The same things were measured in two ways. Each way mixes the same 11 hidden numbers, adds some noise and spreads widely along 7 directions of its own, which tell nothing about the thing.
Some things both ways: the first way, then the second way.
12  -41  -2  19  1  36  -2  -19  5  45  18  44  28  -9  23  14  39  4  -35  18  -7  -16
-29  12  -8  9  -14  41  21  -28  -15  -5  11  9  -1  29  22  2  -29  -10  1  -3  -5

-13  -23  -15  29  59  -2  -22  3  -2  -2  -13  -22  7  18  14  -16  -10  13  -30  11  23  14
-11  -16  3  39  -8  23  -10  21  -30  -18  24  4  28  -8  8  16  5  -51  12  35  -11

12  49  -32  34  16  15  15  20  12  -69  -30  -12  -8  -3  4  22  -59  -4  58  -6  -33  17
-33  30  -28  -24  -39  -11  -4  -20  44  28  14  -4  39  38  18  36  -6  30  22  -5  30

24  39  -27  -16  16  26  -9  18  13  20  -48  -22  6  0  -2  0  -30  -23  17  -14  -53  31
28  -33  36  41  17  16  3  3  -10  20  17  -9  -11  -25  -9  40  -6  -34  -3  65  33

-1  -33  -4  30  24  2  32  -3  51  -29  -21  -15  25  -12  -19  5  -7  -38  -28  -11  -22  -12
-5  -26  -3  -3  -13  50  -22  11  -25  -29  33  -5  0  12  29  16  22  -12  35  -7  -17

-13  1  11  -23  7  -6  -17  -21  -6  8  5  -42  -13  0  0  -28  1  -8  -15  12  18  15
-12  8  10  -12  14  -36  8  -4  31  1  3  -24  -10  1  -13  -5  -10  13  -5  -34  28

8  4  41  -62  10  -11  -14  -6  9  -2  49  45  -5  -10  14  1  32  24  -10  16  38  -33
4  3  8  5  11  22  15  -17  -6  -2  -10  -18  -7  -20  -9  5  -41  -21  -40  35  7

0  -20  -34  22  39  27  -19  -3  -12  34  -19  -23  5  -3  6  -9  -14  2  -16  -1  -14  25
-18  -17  23  22  1  4  -31  42  -7  -4  6  27  31  4  30  8  32  -9  15  30  -2

-2  4  -4  5  5  7  -16  -2  6  -9  -20  18  -3  -10  32  2  -27  -6  0  18  9  -5
-4  27  -15  -3  -61  -3  -12  -22  -7  -11  -18  -17  -17  -2  0  -15  20  28  2  -2  16

0  -6  9  12  7  -5  14  0  -24  -5  14  77  -33  1  -2  0  39  20  11  -32  -17  17
22  -30  13  -19  65  33  6  -1  7  23  -21  2  -1  20  -2  20  -43  -3  -61  31  -55

0  -17  -17  19  -11  8  -25  6  -30  15  -16  -37  -31  15  22  -15  -35  0  3  2  10  25
-24  -21  8  1  6  0  -20  20  -11  1  30  12  14  20  17  1  6  -11  13  9  41

-3  25  -5  13  4  -3  33  29  -27  -35  -10  -1  -11  50  -36  -47  10  -4  1  -33  17  5
-2  -8  24  13  -2  14  12  1  -7  -17  -7  5  -4  -25  -13  -26  -1  -31  -14  22  -15

6  -19  54  -21  10  -15  -20  -16  -2  -23  39  24  2  -13  12  0  26  15  -19  16  18  -32
-24  23  -10  47  -4  34  -1  -20  -26  -24  15  -9  -16  8  14  -6  -6  -44  10  -30  5

-3  -14  17  14  48  12  -45  -16  -7  -22  22  -11  18  -17  11  27  -40  2  -4  46  4  -21
-24  23  -21  73  -27  39  -16  -19  -25  0  40  -18  -10  3  3  17  -1  -67  39  -25  51

-31  -22  7  58  -12  -6  -12  -28  -17  16  -28  -75  7  22  22  -1  -9  -11  -11  50  31  -16
6  3  2  14  -10  12  28  -41  -30  -4  37  -26  -48  -7  -47  2  -9  -24  13  8  19

-5  3  14  7  -31  -5  5  -25  -33  -24  20  0  -15  25  2  0  23  2  7  20  24  -21
-11  -10  -14  24  -5  45  -10  -2  -17  -3  12  -4  22  9  24  19  -14  -24  20  21  16

-29  -7  -18  -25  13  22  -44  24  -38  45  -25  6  -19  8  28  -61  -24  24  -8  7  4  68
15  -44  1  -19  59  26  19  14  -5  -7  -8  5  16  -3  0  2  -45  -25  -30  16  -33

0  4  -5  68  -26  -3  47  11  -18  -56  -21  -8  -17  38  -36  5  -7  -21  37  -20  -31  2
-10  -18  -7  -8  17  7  -13  -11  5  19  50  -16  0  11  -2  11  2  -16  46  -14  79

-20  -11  20  51  12  14  40  20  5  -39  -9  73  16  2  -3  28  3  -4  16  -2  -30  -10
-14  1  -6  0  24  12  -3  -6  -21  -17  -2  0  -17  -6  8  -18  -18  -8  3  -15  34

18  57  18  -79  -34  1  -36  16  7  20  5  -16  -29  -15  14  -19  -43  1  36  6  -3  16
-25  18  -9  29  -44  32  -28  2  -5  -20  -11  12  -13  28  22  5  33  9  29  -29  -30

-5  -6  0  -1  35  4  -6  22  -3  -2  -5  20  -3  9  -15  -34  -7  3  -22  -26  -14  31
-6  9  5  0  -4  9  18  -42  8  7  39  -34  -28  7  -25  12  -19  -22  -1  -1  44

-30  -10  -6  22  -28  9  0  -6  -69  -6  8  -1  -23  30  13  -10  16  41  31  17  8  18
-13  24  14  16  -13  -7  4  -4  -3  9  6  9  -9  -7  6  9  3  -2  -4  3  10

-37  10  11  -20  1  -11  -19  39  -17  17  -4  10  -18  12  -6  -20  -39  34  28  -3  -3  26
6  13  4  -51  17  -49  16  -19  31  18  10  -9  -45  7  -54  -26  -3  28  -17  -37  38

-13  -7  14  -14  -13  -12  -13  -19  -32  0  17  -9  -24  10  -4  -6  9  9  1  6  16  -2
15  -9  8  -7  -26  13  -25  -9  7  12  12  -19  -14  8  -11  26  26  20  9  40  24

10  -35  -11  13  -13  4  7  -33  -15  15  2  -24  -17  3  1  -16  27  -23  -36  -13  12  -1
-22  -9  16  9  -11  21  -23  11  -10  -19  18  -6  -6  21  21  -6  17  -9  4  -10  -1

-15  -28  -6  32  -13  7  -1  -17  -47  -12  1  13  -10  24  10  -23  32  19  -7  7  -2  18
-3  -17  -1  30  -7  34  -16  19  -29  -24  12  5  18  1  34  1  21  -26  27  2  -15

15  -7  -6  -4  -43  14  15  -38  -8  16  -6  -8  -2  6  20  35  32  -21  2  20  -2  -31
-5  -10  2  10  -8  9  -19  5  -5  5  6  -5  6  -3  17  21  -6  0  2  33  52

-7  -13  -16  -10  31  6  11  0  2  -4  -5  8  9  13  -26  11  1  -14  -11  -3  3  -16
6  -3  -7  -3  -15  -2  -29  23  21  0  -20  1  -3  -16  -12  0  12  -14  -13  -30  -17

-9  -35  -17  26  17  3  14  -46  -14  48  7  38  -4  12  19  39  73  10  -32  5  12  -13
-32  26  -17  13  2  5  -15  -18  11  10  23  -24  -7  30  -26  37  -31  -27  -22  2  23

-34  -1  19  1  -12  -13  17  -1  -2  -18  14  -1  -8  4  -35  -13  -17  -11  8  5  15  -17
16  -14  8  -21  2  42  -18  1  -12  5  -4  1  -22  -3  2  4  12  18  1  13  -21

-28  -16  32  2  20  -15  -13  3  -13  -40  20  5  12  5  1  12  -8  31  8  29  17  -28
18  16  2  -8  -20  -13  13  -10  3  12  -11  5  -12  -18  -10  2  6  15  -13  10  0

-8  -9  -6  6  -6  2  15  4  -13  4  -31  20  -8  8  8  -22  26  2  -3  -17  -12  15
-30  19  -18  0  21  4  -15  -1  2  -6  -2  9  21  12  26  9  -10  -10  7  -21  11

Other things, the second way, with their names:
q_597: 8  9  -23  -28  -38  -12  -23  -2  36  15  -18  4  -8  40  -10  -8  33  43  1  -40  -17
q_684: 17  -21  23  -16  37  -13  16  7  -6  18  -29  11  2  -15  10  -3  -27  28  -35  41  12
q_700: 21  15  19  46  -15  -16  12  17  -9  22  -16  27  -19  -22  7  4  27  1  5  -24  -33
q_402: 11  -41  21  28  25  62  -21  17  -42  -14  6  1  -5  -23  10  40  -10  -39  1  69  -13
q_244: -1  -7  -21  -18  0  12  -14  -16  3  19  -13  0  5  22  18  23  -7  35  13  10  31
q_868: -1  15  -17  -17  -20  33  6  -38  0  30  -4  12  11  6  7  35  -20  5  -7  46  -3
q_276: 11  -41  10  -8  1  25  7  -6  2  -2  -17  -9  -27  -12  -5  -14  -23  8  7  3  37
q_8: 19  -14  -1  4  -13  34  3  2  2  -13  -28  -11  -8  8  7  -6  -10  -5  -35  -19  -73
q_407: 13  -26  2  -27  15  -6  -16  17  9  14  7  -9  6  -6  16  5  -5  21  2  0  56
q_395: 32  -10  5  9  -15  40  6  -27  -11  17  -8  -21  -6  -21  17  46  -9  9  2  46  -6
q_336: 6  -5  18  -5  -39  -9  -14  28  -2  3  5  16  -4  -4  -3  -8  35  3  -11  -3  -31
q_347: 10  -21  26  11  9  28  -13  43  -16  0  -9  12  33  -24  39  19  -6  -19  -33  41  -45
q_885: 8  -35  27  -9  0  -26  -21  39  -1  -32  -9  -4  -9  -54  -4  -32  20  -13  -1  -1  49
q_743: -28  1  -21  10  -2  7  -23  -19  -10  6  12  -13  -5  15  0  8  -12  -14  20  -8  62
q_113: 13  7  9  -14  -9  -11  25  -16  28  9  -15  -16  -15  -2  -12  9  -16  24  -23  -6  -15
q_782: 7  -24  1  -48  14  59  -16  -14  27  -2  12  -7  5  14  -2  31  -4  1  2  37  -16
q_602: 9  -42  14  -22  60  -3  5  12  24  -34  -1  -19  -4  -5  -23  -15  -13  -17  -5  -4  8
q_786: 10  -19  8  10  12  -29  -5  41  -4  3  -25  14  31  -25  35  2  -1  17  -3  11  22
q_644: 4  -6  28  -32  43  -59  -10  35  34  30  -36  37  25  -7  30  5  -8  48  -43  34  52
q_317: -3  8  -10  -12  -33  -35  -1  16  23  3  -4  12  13  -21  1  12  15  7  16  -28  10
q_596: -17  -3  6  32  -50  41  -4  -17  -24  -27  6  -15  -27  -8  -3  31  14  -10  39  14  -25
q_335: 6  0  -12  29  -47  25  -43  4  4  16  -9  -13  3  4  3  14  23  -6  7  14  12
q_733: 0  11  -5  -2  -52  22  -24  -8  1  12  -18  9  -10  10  7  24  28  28  8  15  -29
q_696: 31  -32  14  -26  27  13  4  5  9  22  7  -1  16  2  -1  29  -14  10  -23  64  5
q_484: 26  9  9  1  -38  16  -12  -23  -4  13  20  -30  -43  -10  -41  25  25  2  -2  28  -3
q_652: -13  0  10  -1  -13  -13  -21  23  25  -8  -4  1  18  27  3  -16  16  19  -9  21  23
q_170: -9  -19  3  0  -15  35  -2  -30  -12  -18  27  -17  -36  7  -19  12  -3  -21  20  15  36
q_624: 6  -20  8  -10  1  10  -10  13  6  0  16  0  -1  0  7  13  18  0  19  -9  -4
q_72: -24  -15  -18  4  3  36  -29  3  -5  -7  20  -6  21  15  25  9  -8  -22  24  3  45
q_851: -9  11  -12  15  7  -2  -12  11  8  -9  -29  -11  8  2  19  11  -24  3  -24  -16  -2
q_448: 1  -29  -10  -11  45  57  17  -5  -33  1  38  2  5  12  11  2  -50  -39  -10  18  15
q_909: 30  6  14  24  -24  11  23  -28  -13  29  -1  -12  -46  5  -11  -11  -6  -2  -35  -11  -3
q_251: -31  37  19  35  -88  0  -30  -1  -2  -6  -10  18  -16  -13  11  0  55  9  25  11  13
q_445: -1  -18  18  25  -13  47  -21  9  -6  -22  35  -21  5  17  2  23  35  -29  28  22  -43
q_950: -21  -13  -13  -4  -9  39  -21  -2  -9  -6  56  -28  19  3  15  32  -2  -27  45  5  40
q_291: 15  -18  -18  -4  -4  22  -33  13  -3  22  3  0  23  9  9  19  14  1  10  19  3
q_192: 6  2  23  -3  -20  -17  23  0  -9  6  29  15  13  -10  0  -20  20  -3  6  38  29
q_304: -5  0  7  -31  2  -20  14  6  23  14  -36  10  11  0  23  22  -31  50  -32  10  -9
q_824: 21  11  18  -34  4  -2  -12  3  35  12  -15  -5  -5  -4  -16  -14  26  22  -26  0  -40
q_408: -17  -12  -7  3  25  31  -23  4  -35  5  37  9  27  6  20  33  -21  -27  2  74  66
q_345: 8  -18  19  22  13  4  31  11  -12  2  -11  10  37  -21  34  9  -22  2  4  47  1
q_877: -27  4  6  30  -14  9  7  -7  16  0  -21  -7  -10  0  6  19  -30  -5  0  -17  5
q_171: 3  3  -6  -13  -21  3  -6  -20  -13  -6  -7  6  0  -9  -25  3  4  -4  -13  68  20
q_311: -12  8  34  32  -65  6  1  -2  -38  -15  3  -6  -24  -15  20  -3  18  10  -8  33  8
q_126: 3  -34  -6  23  -6  63  -28  2  -30  -31  15  -22  -25  5  -7  7  8  -46  14  -6  -23
q_883: -8  10  19  9  2  -2  -1  16  10  4  4  3  17  3  23  14  0  2  -18  8  -12
q_999: -8  -1  23  26  -8  -7  10  1  -18  -5  -18  25  -20  -16  14  -15  4  0  -1  7  23
q_316: 3  -2  11  -32  -4  8  9  -9  8  10  22  -15  -14  8  -14  4  -8  4  -22  -2  -14
q_708: 3  -8  10  -3  22  -1  13  9  -1  17  9  15  5  1  6  14  -20  -2  -14  14  11
q_511: -3  -12  5  -38  20  -35  24  -11  27  35  1  -7  8  4  17  35  -36  55  6  7  59
q_713: -23  15  20  -9  -14  17  8  -26  -14  9  7  7  -45  7  -10  26  -23  12  -26  25  4
q_400: -19  2  24  -7  19  -18  -8  8  11  6  -2  9  6  13  15  13  4  28  -3  21  15
q_86: -2  6  12  21  -38  -7  9  13  -27  -14  19  6  -24  -6  11  -9  14  -6  1  -23  4
q_471: 5  -15  11  5  -13  30  5  1  -27  -8  -12  22  -5  -21  -1  36  -9  -8  -5  66  -25
q_158: 13  -24  -5  8  -2  8  -26  18  36  21  -12  -11  29  0  5  38  9  -5  13  5  -13
q_939: -3  -12  9  -8  33  -4  39  -2  -7  -19  -2  -12  11  -27  8  -8  -52  -17  -23  8  15
q_715: -11  -10  23  -7  -34  20  4  -13  4  1  14  -1  -23  9  -10  26  14  15  21  23  -16
q_900: -58  25  32  51  -14  25  -10  1  -15  -10  12  17  -12  14  34  49  -6  -23  0  11  -18
q_15: 5  -1  16  -19  38  -80  46  12  14  19  2  17  18  -24  -4  -35  -30  8  -27  -6  70
q_7: -5  19  24  12  23  -31  27  -7  -2  26  -22  18  -50  -16  -18  -27  -27  -4  -45  -46  3
q_497: -16  -3  -6  -3  27  -7  -15  12  -1  8  16  4  3  39  0  -29  2  6  2  -24  28
q_582: 6  -8  11  10  -19  15  -10  -4  -17  -7  -5  14  -21  0  -12  4  26  8  12  44  3
q_972: 13  18  -16  22  11  16  27  -38  9  50  -16  -2  3  7  -1  18  -37  -4  -10  3  3
q_410: 18  -8  30  8  -19  -20  2  -3  8  8  -10  -7  -29  -17  -17  15  15  24  -2  37  35
q_629: -25  17  -5  10  -15  9  6  -1  17  10  -4  6  16  25  30  32  -22  12  -4  -12  -14
q_435: 5  -15  17  6  3  23  -7  0  -12  10  1  5  -21  -12  -1  12  -4  -7  -5  20  10
q_280: -8  -1  3  -3  -19  -8  4  0  6  6  15  4  5  18  5  -15  9  8  6  -7  23
q_383: -23  26  -14  14  -31  28  2  -39  13  24  1  -18  1  28  26  49  -30  10  -1  -3  10
q_218: 4  9  -1  35  8  25  -3  -2  -21  12  28  -13  7  -3  11  24  -12  -35  -6  18  17
q_852: -20  21  -6  -5  -7  -18  -14  -15  9  7  -1  3  -14  -2  -33  2  -1  -11  -12  17  43
q_574: 9  -10  -6  -36  -9  -3  -5  13  11  13  -12  22  32  25  30  36  4  55  -6  47  -14
q_732: -3  -13  -10  -29  39  -32  -1  -1  16  23  -1  0  32  -8  2  -5  -32  7  -8  27  93
q_303: -13  17  -1  3  -39  7  18  -16  -8  -5  -14  1  -6  -2  19  5  -16  17  -11  1  -8
q_144: -1  -13  7  3  12  36  -3  6  1  5  16  -4  3  24  9  13  -4  -11  -4  -7  -44
q_374: -11  -5  0  -12  0  18  -15  5  -11  -16  4  1  -17  17  2  -19  3  12  0  -4  15
q_426: -20  21  -17  -22  -36  -3  -11  -12  29  3  -23  8  18  7  3  0  5  22  1  5  6
q_161: -19  19  -16  -51  -11  0  0  -30  30  27  -19  -10  25  13  1  52  -38  43  -24  50  -1
q_861: -27  24  -16  9  -32  -29  -7  -8  14  15  9  -3  14  19  21  20  4  22  26  -22  49
q_337: 13  -1  20  25  -18  22  19  -14  -12  -26  13  -22  -52  -1  -24  -14  2  -34  -24  -29  -36
q_714: -11  35  -10  -15  -78  6  10  -26  24  -5  1  -16  -4  23  24  21  21  47  21  -35  -36
q_958: 8  9  14  -15  6  -12  47  -33  20  -1  -13  -29  -60  -22  -49  -37  -46  -21  -57  -63  -20
q_531: 3  -12  -2  6  -6  -3  -34  20  -1  -13  -1  0  6  3  -3  -14  30  -4  9  12  26
q_951: -10  -3  11  -5  3  18  -20  11  -12  -1  -9  18  10  25  13  5  -2  11  -33  55  -10
q_55: -9  -32  30  53  10  50  -36  46  -60  -39  16  16  -20  -34  30  -13  14  -73  -5  0  -5
q_726: 6  -11  31  9  9  1  -32  23  4  25  0  4  1  -1  -3  29  20  11  -14  52  1
q_191: -6  -28  9  34  -3  28  -18  21  -42  -48  16  -18  -16  -1  17  -28  24  -20  33  -17  7
q_886: -18  -7  13  -4  -6  1  -2  -3  6  3  60  -2  4  -7  -7  33  4  -40  23  20  52
q_638: 34  -4  33  -44  -2  -20  0  21  8  21  -30  23  -39  -34  -19  -9  7  28  -65  7  -33
q_948: 22  -23  6  -34  25  -13  14  10  22  0  10  -8  29  1  -12  2  -7  7  -16  40  6
q_136: -4  -10  10  -6  33  24  15  -4  -18  -10  -4  3  -18  24  17  2  -25  16  -19  0  -28
q_467: -2  -4  2  -16  2  -34  -6  3  12  4  20  -12  -3  -22  -5  -2  7  8  24  -9  80
q_349: -26  7  -18  9  -32  -8  -15  1  5  17  10  -6  12  8  41  27  -3  8  28  -49  37
q_301: -4  -2  19  11  -25  2  25  -22  -11  -16  27  -19  -50  12  -19  -11  -5  -6  -4  -16  18
q_14: -13  14  -24  7  -4  29  -5  -25  14  4  7  -16  -10  22  -6  5  -18  -19  5  -32  10
q_36: -4  -21  11  0  5  -8  -8  31  7  -28  -27  0  4  1  14  -22  1  13  -12  -18  -15
q_226: 1  -16  0  -4  12  3  -9  29  -12  -14  15  1  8  2  2  -13  3  -12  -1  -11  -4
q_326: 3  -1  5  22  7  -26  33  -24  12  13  15  -26  -25  -15  -19  -2  -37  -28  -7  -33  65
q_712: -20  41  -12  61  -39  23  -2  -49  -11  19  46  -29  -27  17  -7  24  11  -28  49  -11  65

Some of these things the first way, each followed by its name:
24  -9  26  -13  22  15  3  25  35  6  -8  8  11  -10  0  10  -20  -32  -14  -5  -16  -12 => q_170
-48  -25  -28  48  52  11  -22  -27  -25  -14  -22  -17  22  -5  4  -1  -29  4  -26  20  -7  18 => q_218
12  39  -35  -31  -27  4  15  -13  10  3  -20  -25  -13  -4  3  -10  9  1  20  -17  -15  15 => q_883
-23  13  -12  13  -38  -7  -1  -7  -34  -31  -3  -24  -29  19  22  8  -21  29  48  24  15  5 => q_226
7  6  -21  25  26  4  20  -17  17  9  -7  1  -3  -10  -12  35  9  -7  12  -11  -19  -7 => q_726
4  8  -7  -5  16  -4  20  3  46  -7  -26  18  23  16  -15  0  13  -25  -25  -12  -21  -2 => q_786
13  -7  27  -1  -40  13  6  7  -32  9  9  18  -6  28  9  1  29  4  9  9  -5  -12 => q_999
-3  -20  -24  20  26  28  -1  4  -6  57  -40  13  16  -1  26  26  4  -1  -9  10  -7  -11 => q_852
11  -21  -8  20  -28  16  6  -8  14  -7  8  13  8  -3  40  59  8  29  31  32  -19  -19 => q_86
40  50  -42  -19  -42  6  34  2  56  35  -68  -29  -3  3  -6  5  -7  -56  16  -25  -26  -14 => q_733
-9  -16  -3  -48  1  -6  21  47  21  16  12  68  -8  6  -21  9  9  35  20  -29  -9  -6 => q_638
-3  -17  -35  17  15  -2  4  16  1  -2  -3  0  -12  23  -9  0  -10  22  6  -14  4  8 => q_336
-29  -22  28  23  11  1  4  -8  0  0  14  38  1  -10  4  -4  11  3  -20  2  -11  14 => q_136
-39  -10  0  24  55  6  -22  26  -25  -25  18  52  -13  -6  4  8  -36  53  36  12  -12  34 => q_484
-10  -16  -23  38  -19  19  37  -19  2  -22  -22  14  10  4  -9  34  0  -27  10  4  -33  -12 => q_407
-3  4  54  -13  5  -12  -19  11  -7  -9  27  2  -2  1  7  18  -13  19  17  25  16  -31 => q_582
18  14  1  10  -13  1  3  -33  8  25  -3  21  17  8  -12  9  44  -14  -9  12  -14  -32 => q_972
1  26  28  -72  -33  -2  -13  6  -36  18  4  -11  -33  11  9  -47  26  14  16  -5  6  29 => q_602
-56  -59  1  76  22  37  -6  -50  -85  7  2  -30  25  23  4  24  16  -7  -27  50  -3  0 => q_410
54  11  -11  -11  -14  1  9  7  50  18  0  78  2  -11  -4  25  26  -4  0  -36  -48  -16 => q_909
-21  -11  4  20  21  29  -11  1  -26  -3  -11  -1  -6  -10  29  16  -27  5  26  35  -6  19 => q_402
-17  -26  7  -6  -24  4  10  0  -24  7  9  19  -2  29  -2  -6  38  23  6  11  0  2 => q_467
1  -19  2  -27  11  2  -6  -7  0  14  34  61  9  -5  20  15  63  66  2  6  -5  -6 => q_948
-16  -4  28  -14  -4  -8  8  17  -2  5  -5  -17  3  32  4  -6  6  1  -5  19  31  -18 => q_471
-21  -59  -18  60  25  54  -15  -28  -31  15  4  32  25  -11  51  30  10  16  -14  54  -5  7 => q_303
-24  -40  2  0  31  15  -27  -12  11  23  7  28  27  -27  35  33  0  32  -15  30  -16  1 => q_574
6  -44  16  -34  -7  19  -3  -23  -15  40  21  42  18  -19  19  44  56  24  -15  9  -22  -31 => q_644
21  10  5  -54  -5  19  -32  13  27  50  -4  -9  -3  -27  20  6  -34  -4  17  21  -7  -1 => q_435
10  15  -11  2  5  4  14  3  41  21  -13  14  34  9  -27  23  20  5  13  -1  -51  -10 => q_700
-18  -39  3  65  -7  18  4  -58  -16  -8  -1  -34  13  -3  19  18  10  -31  -25  45  8  -17 => q_191
-8  -40  13  26  28  7  -26  -19  -14  0  18  12  4  3  21  13  10  14  -20  29  1  5 => q_861
-1  -45  1  19  -5  19  10  2  -31  -22  9  8  -15  7  9  15  -2  0  8  7  7  -8 => q_55
-15  -19  -26  63  93  24  21  -9  57  -14  -44  -3  37  -36  18  36  -33  -41  -27  18  -6  -10 => q_161
28  13  -12  -22  29  28  -8  13  28  21  -4  -20  19  -14  -3  9  -30  -19  -3  8  -4  -20 => q_251
29  4  4  -41  21  -3  -25  -19  60  44  -6  -15  12  -52  37  38  -20  -18  -26  10  13  -46 => q_951
27  27  -39  -1  4  30  -2  -2  14  -12  -35  22  -9  -27  29  10  -27  -16  26  -7  -37  21 => q_8
21  41  0  18  11  -12  20  -20  -7  -83  -9  -49  -21  14  -29  21  -19  -33  43  1  -11  -16 => q_158
-20  10  36  4  -1  -22  19  -5  -31  -62  29  6  -25  37  -30  -22  12  -11  -12  -13  24  0 => q_36
-41  -8  -3  53  16  4  17  -1  -71  -54  -9  -10  -8  46  -23  -23  -9  -8  -5  1  27  -3 => q_426
10  67  14  -36  13  -14  5  30  34  -58  1  -7  -18  4  -20  -11  -52  -14  25  -23  -13  19 => q_629
6  -2  -12  47  18  1  21  -26  -25  -41  15  42  -8  23  -26  32  17  -18  0  -7  -1  -29 => q_335
14  19  -21  33  -36  8  44  -3  21  24  -50  -22  6  19  -18  21  2  -49  10  -13  -26  -24 => q_7
5  -23  11  27  -9  -10  28  5  9  -20  7  33  25  33  2  27  55  33  -3  1  -9  -35 => q_15
-11  -26  -13  -23  -6  -2  -8  -22  -35  -6  35  8  -29  13  11  -21  36  40  -2  9  37  10 => q_347
30  13  7  47  -37  15  39  -12  15  -42  -3  -3  -1  -1  21  69  2  -15  42  12  -31  -29 => q_301
10  -19  -28  11  10  5  39  19  33  9  10  81  -7  2  -9  9  45  31  7  -36  -25  12 => q_316
-20  -22  -12  -22  41  11  -15  39  3  9  -9  13  14  27  -6  -22  -10  30  -7  7  -6  29 => q_317
18  8  20  -1  -21  -4  14  -31  17  4  9  -36  -7  -19  15  29  22  -9  16  15  0  -27 => q_400
-12  15  -9  -5  -9  28  -23  -19  -33  -4  -2  -18  -7  -13  32  8  -19  18  37  39  -10  21 => q_113
